The rows of a group lie close to one hidden flat surface of 12 dimensions, which may be shifted away from zero. Surfaces can cross.
In the rows, 128 means zero.
Some rows, each with its group after it:
[130 135 185  91 128  69  92  70 101 106 174 105 121 185 103 100 130 103
 122 100 193 124] => kules
[116  99 119 136 148 138  97 126  99 176 145 147 109 101 121 127 168 143
 158 152 105  91] => kules
[171 126 127  88 163  89 130 137  64 149 171 111  60 166 120 164  89  85
  86 172  95 181] => tuv
[152 104 136 145 147 187 107 146 130  78 192 122 152 144  87 122  72 117
  66  98  53  83] => votel
[104 145 135 145 155 134 115  97 123 196 101 141 150 136 128 105 166 150
 119 108 159  96] => kules
[105 108 121 109 101  94 140 102 113 136  89 124 166 151 102 111 156 130
 167 132 153 104] => tuv
[117 123 119 149 151 164 125 139 156 140 156 151 126 119 153 135 111 146
 105  99  83 128] => votel
[152 119 130 101 153 125 171  92 156 132 161 165 139 143 135 133 123 108
  83  88 119 140] => tuv
[147 106 141 100  81 101 141 104 187  78 174 102  92 142  95 134  88  97
 134 126 121 157] => kules
[127 157 127 124 169 135 142 126 106  78 105 132 139 122 162 187  94 140
 127 124 212 111] => fofi
[163 137 121 142 121 156 154 155 126  97 121 127 159 126 130 119 135 120
 107 125  99 147] => kules
[116 122 162 139 140 109  84 120 101 112 165 147 103 136 133 168  91 116
 134  97 208 125] => fofi
[148 176 130 161 137 151 134  96 149  94 148 135 146 105 158 118 136 147
  86 113  89 151] => fofi
[182 127 136 152 192 167 135 183 102 155 123 127 163 113 148 119 187 140
 125 128 106 142] => votel
[106 144 129  97  94 106 122 113 139 137 145 121  88 167 125  93  57 117
  86 130  85 131] => votel
[146 109 120 143 150 161 127 106 112 114 173 115 129 133  95 173 175 108
 133 113 117 105] => tuv
[180 119 143 121 100 126 155 166 136  74 120 128 154 102 116  98 151 110
 155 147 119 164] => fofi
[156  74 145  99 140 106 145 176 143 130  87 135 198 195 121 114  45 129
 114 108 113 158] => fofi
[100 126 130 146 154 130  97 133 127 111 129 112 120 104 134 154 131 135
 145 131 130 113] => fofi
[123 114 134  93 158  77 125  62 133  75 159 135 139 148 128 168  93 119
 122 121 135 143] => tuv
[147 158 123 126 175 135 129 129 122 145 146 125  96 138 169 155  85 154
  94 151  96 160] => fofi
[144 139 128 134 154 123  97 117  62  86 163  77 112 132 124 162 175 122
 153 158 109 130] => votel
[137 105 158 126 132  90 115 125 157  85 111 113 169 121  78 107 110  89
  99 108 145 136] => kules
[ 90 116 125 128 127 110 107  84 153 128 158 131 104 149 139 165  87 138
 133 105 138 134] => tuv
[121 133 111 143 171 151 131 174 115 176  96 122 117  82 119 125 181 104
 104 139 119 105] => fofi
[161 106 132 147 110 164 142 148 140 133 157 133 120 123 118 143 177 122
 173 110 158 129] => tuv
[103 114 122 131 127 108 137  93 114 173 107 144 113 156 106 168  87 104
  99 111 190 112] => votel
[145 121 152 132 103 128 115 164 107 111 165 148 110 121 137 118 103 113
 123 120 123 164] => kules
[173 140 112 121 167 153 153 150 106 124  80 107 155  93 127 123 204 156
 168 182 132  98] => kules
[ 99 147 136 135 131 100 102  59 196  99 125 124 172 105 145 102 139 176
 130 115  93 146] => tuv
[169 105 142 103 157 102 137 185 122  97 119 112 114 131 136 152  65 113
 123 153 125 167] => fofi
[106 118 141 175 134 164 114 101 160 138 139 166 176 113 120 123 139 138
 106  63 139  91] => votel
[126 133 123  76 202  92 133 109 131  97  84 119 161 109 138 118 111 154
 114 168 115  93] => fofi
[ 97 159 124 154 119 166  99 180 130  91  98 117  95  62 159 129 122 164
 174 158 169  73] => tuv
[148 109 138 149 160 150 115 128 143  79 147 112 160 121 120 160 118 135
 131 104 127 122] => fofi
[ 83 148 111 153 117 122 131 100 115 133 110 134 138 135 138 146 119 105
  98  94 133 142] => votel
[124 158 150 163 131 124 104 131 119 152 146 152 133 136 163 103 104 134
  69  99 100 190] => fofi
[116 133 151 150 101 130 106 113 170  86 172 178 137  88 154 120 107 131
 122  86 134 150] => votel
[136 157 138 123 160 128 124  91  91 172 154 118 104 185 142 140 126 136
  90 118 141 129] => kules
[153 136 125 109 178 183 147 140 155 198 136 121 112 164 164 127 148 180
 143 112 147  91] => kules
[127 102 122  91 118  98 142 116 118 147 116 122 138 136  81  97 151  98
 130 152 107 108] => kules
[135 130 131 148 156 165 111 159  79 115 128 125 138 112 118 146 149 122
 129 117 169  74] => tuv
[ 89 115 124 147 149 136  98 120 116 195 150 135 129 136 143 122 200 123
 141  94  94 138] => votel
[154 138 118 145 130 167 115 118 122  96 193 123  92 108 156 163 140 162
 150 150  95 131] => kules
[146 108 150 147 135 132 104 124 118 141 144 139 172 134  99  88 157 122
 116 109  94 135] => fofi
[104 135 140 140 131 134 126 108 115 144 128 155 155 142 133 113 117 128
  94  88 160 108] => tuv
[122 146 124 126 146 120 118 118 132 109 137 117 127  98 144 122 135 133
 112 148  79 146] => fofi
[117 145 135  97  74  61 108  87  77  92 138 124  97 142 128 121 121 117
 162 168 146 156] => tuv
[ 60 130 110 173  54 126 112 134 118 133 113 119 113 155 134 171  95 107
 146  95 169 150] => tuv
[ 90 167 131 166 109 126 113  88 115 138 114 122 139 151 141 139 129 134
 106  92 163 130] => votel
[113 112 162 115 101 116 106 130 175 158 134 164 145 132 127  48 102 126
 101  89 112 135] => votel
[ 84 113 146 105 228 120  65  87 138 172 162 108 104 155 127 147 107 156
 107 102 136  56] => kules
[122 139 143 119 163 110 110 132 133 144 121 136 119 112 149 111 121 147
 124 145 137 129] => kules
[138 153 137 179  78 187 135  97 162  97 119 127 174 109 125 120 194 184
 192  97 213  77] => votel
[166 154 145 108 196 100 107  81  71 128 144 107 131 144 120 140 125 139
  85 179 118 119] => votel
[127 110 172 182 125 116  58 134 156  94 157 104 147 108 111 125 126 120
 135 105 117 176] => tuv

New rows, each followed by its group:
[ 89 131 119 119 118 117 112  73 117 143 128 135 136 142 122 119 144 148
 142 127 126  92] => tuv
[109 159 111 123 118 103 118 126  33 142  61 102 153 149 124 108 165 138
 143 183 138 100] => tuv
[ 96 130 111 147 141 148 119 141 187 164 104 130 144 100 154  99 127 160
 118 123  52 139] => fofi
[ 88 151 153  93 178  98  96 135 128 135 117 137 131 130 173  90  89 142
  92 111 128 119] => kules
[110  79 110 124  96 134 121 169 134  99 120 101 112 119  97 165 147 116
 212 147 128 101] => fofi
[136 138 126 138  88 132 149 138 189  68 142 122 117  85 136 119 141 107
 134 120  98 173] => tuv
[149 145 121  94 132 100 158 150  99 135  76 129 131 114 137  92 145 120
 126 173 122 145] => kules
[145 132 139 145  87 110 106 133  97  81 161 108 138 129 120 115 142 110
 131 145  67 191] => fofi
[177 139 135 168  96 117 149 110 145 101 118 103 127 131  89 169 131  97
 121 133 170 181] => kules
[134 165 179 174  86 123  81 123 137 127 147 159 138 104 161  70 138 151
 130  96 156 179] => tuv
[167 112 142 126 185 104 119 127 132 160 101 101 115 119 101 157 137 127
 137 157 176 125] => kules
[163 139 126 108 180 161 153 144 109 149 136 150 107 120 149 132 128 135
 107 138 145  99] => tuv
[ 80 148 138 140  99 119 124 119 137 104 103 154 162 114 132  89 122 108
 102  88 150 112] => tuv
[130 129 143 129  86 120 128 123  92 153 144 159 113 153 126  93 137 102
 123 100 164 134] => tuv
[114 115 132 136 133 133  78 108 152 158 172 123  86 123 132 142 129 162
 161 134 129 111] => tuv
[150 120 116 136 134 147 137 118 129  99 141 116 163 134 120 135 145 144
 141 131  88 129] => fofi
[ 86 112 118 146 107 132 117 146 118 169 129 127  94 168 119 169  76  95
 107  97 147 138] => tuv
[134 119 138 165 157 137 109 177 121  72 126 107 139  87 105 157 130  78
 117 119 139 140] => fofi
[190 125 114 106 140 122 167 120 133 117 148  90 114 149  90 147 124 112
 109 165  89 144] => kules
[187 133 150 120 153 168 114 151  58 109 192 130 132 149 145 105 158 145
 131 131  96 115] => kules
[125  86  92 107 127 156 165 127 157 180 138 161  69 123 120 183 126 135
 168 140 145  92] => votel
[123  91 143 120 175 128 106 117 158 135 122 133 181 150 125 120  97 169
 129 110 112 105] => fofi
[123 162 126 101 132 126 136  69 170  73 146 142 137  68 154  80 173 162
 138 149  98 103] => tuv
[119 142 142 126 122 116 104 121 117 163 158 138  93 128 127  89 118 109
  83 129  85 148] => tuv
[158 122 120 141 148 170 143 115 163 126 166 102 114 153 119 170 118 141
 119 110 108 123] => kules
[108 160 113 132 124 102 113  92 107 116 101 123 112  82 140 140 171 143
 154 173 140 124] => kules
[132 134  98 159 137 152 145 182  99  79  99  87 127 104 118 176 137  88
 122 144  91 148] => fofi
[ 99 140 152 104 179  79  79  80  96 119 151 134 112 120 139 137  99 130
  99 135 143 112] => fofi
[150 133 106 160 137 195 177 124 146 125 148 133 125  95  96 152 187  88
  96  98 139  82] => fofi
[140  95 140 126 105 129 130 124 122 101 163 171 129 125  93 127  88  91
  98 108 132 107] => votel
[150 145 143 112 121 117 124 147 148  75 153 133  90  77 154 114 116 121
 133 152 130 155] => tuv
[146 106 149 111 177 102 114  79 161 140 143 180 137  85 125 119 110 150
 107 133 136 118] => votel
[ 94 176 137 169 101 136 129 145 135 113  95 154 121  72 158 109 146 102
 101  94 176 157] => fofi
[121 113 141 156 104 156 106 124 148  95 193 175 129 100 140 114 127 119
 127  87 105 138] => votel
[120 173 133 150 122 131 102  83  83 126 174 127 130 149 154 112 159 138
 100 116  95 150] => votel
[126 115 108 119  96 149 169 136 159 134 118 140 138 150 142 139 118 144
 162 114 134 120] => fofi
[139 118 155 120 158 120 115 181 216 163  95 160 128  69 164  65 109 157
 125 124 126 150] => fofi
[ 90 153 115 175  83 130 105 134  59 189 149 127 101 157 129 122 149  87
  91 113  79 175] => fofi
[ 53 166 102 143 147 147 100 109 114  62 126 122 157  86 167 127 140 157
 123 121  72  87] => kules
[126 137 152 126 127  88 103 102 105 105 131 131 148 132 131 110 114 124
 115 123 141 148] => tuv
[172 160 150 137 133 120 139 117  73 107 117 147 173 144 154 123 152 135
 131 123 192 162] => tuv
[168 180 125 120 182 148 153  79  59 122 145 144 141 145 175 149 158 166
 109 144 155 118] => tuv
[158 187 126 107 167 119 146  97  73 107 143 124  93 119 167 153 131 134
  91 173 130 146] => fofi
[124 121 116 138 159 151 118 149 168 165 116 115 117 111 139 127 125 158
 121 133  95 117] => tuv
[161 139 120 146 137 158 132 142 121 110 127  98 141  94 118 113 205 139
 152 154  96 118] => tuv
[134  94 132 109 129 116 125 177 128  89 111  99 133 138  91 125  85  89
 123 129 127 122] => votel
[131 175 170 112 140 113 100  87 116  97 172 111 118 158 159 115 132 144
 128 101 182 126] => kules
[128 123 169 161 101 145  90 130 115  75 153  99 167 158  79 107 106 104
 111  79 158 102] => votel
[161 138 124 124 127 127 155 149 139 139  98 149 154  91 142  85 147 141
 124 158 101 151] => kules
[142 195  95 138  77 133 184  96 142 137 100 136 106 106 173 130 159 160
 137 169 132 174] => kules
[ 62 129 137 101  96 100 127 103 185  97  95 166 172  86 112  40 119 109
 103  81 131  83] => tuv
[135 135 150 122 170 137 113 161  60 164 124 152 118 138 126 110 101 103
  75 119 160  99] => tuv
[ 75 139 124 162  82 149 105 124 192 107 106 129 139  87 155 124 143 187
 196 116 162  99] => tuv
[162 152 141 134 141 138 122  42 120  80 160 142 131 114 119 155 115 172
 118 149 178  86] => votel
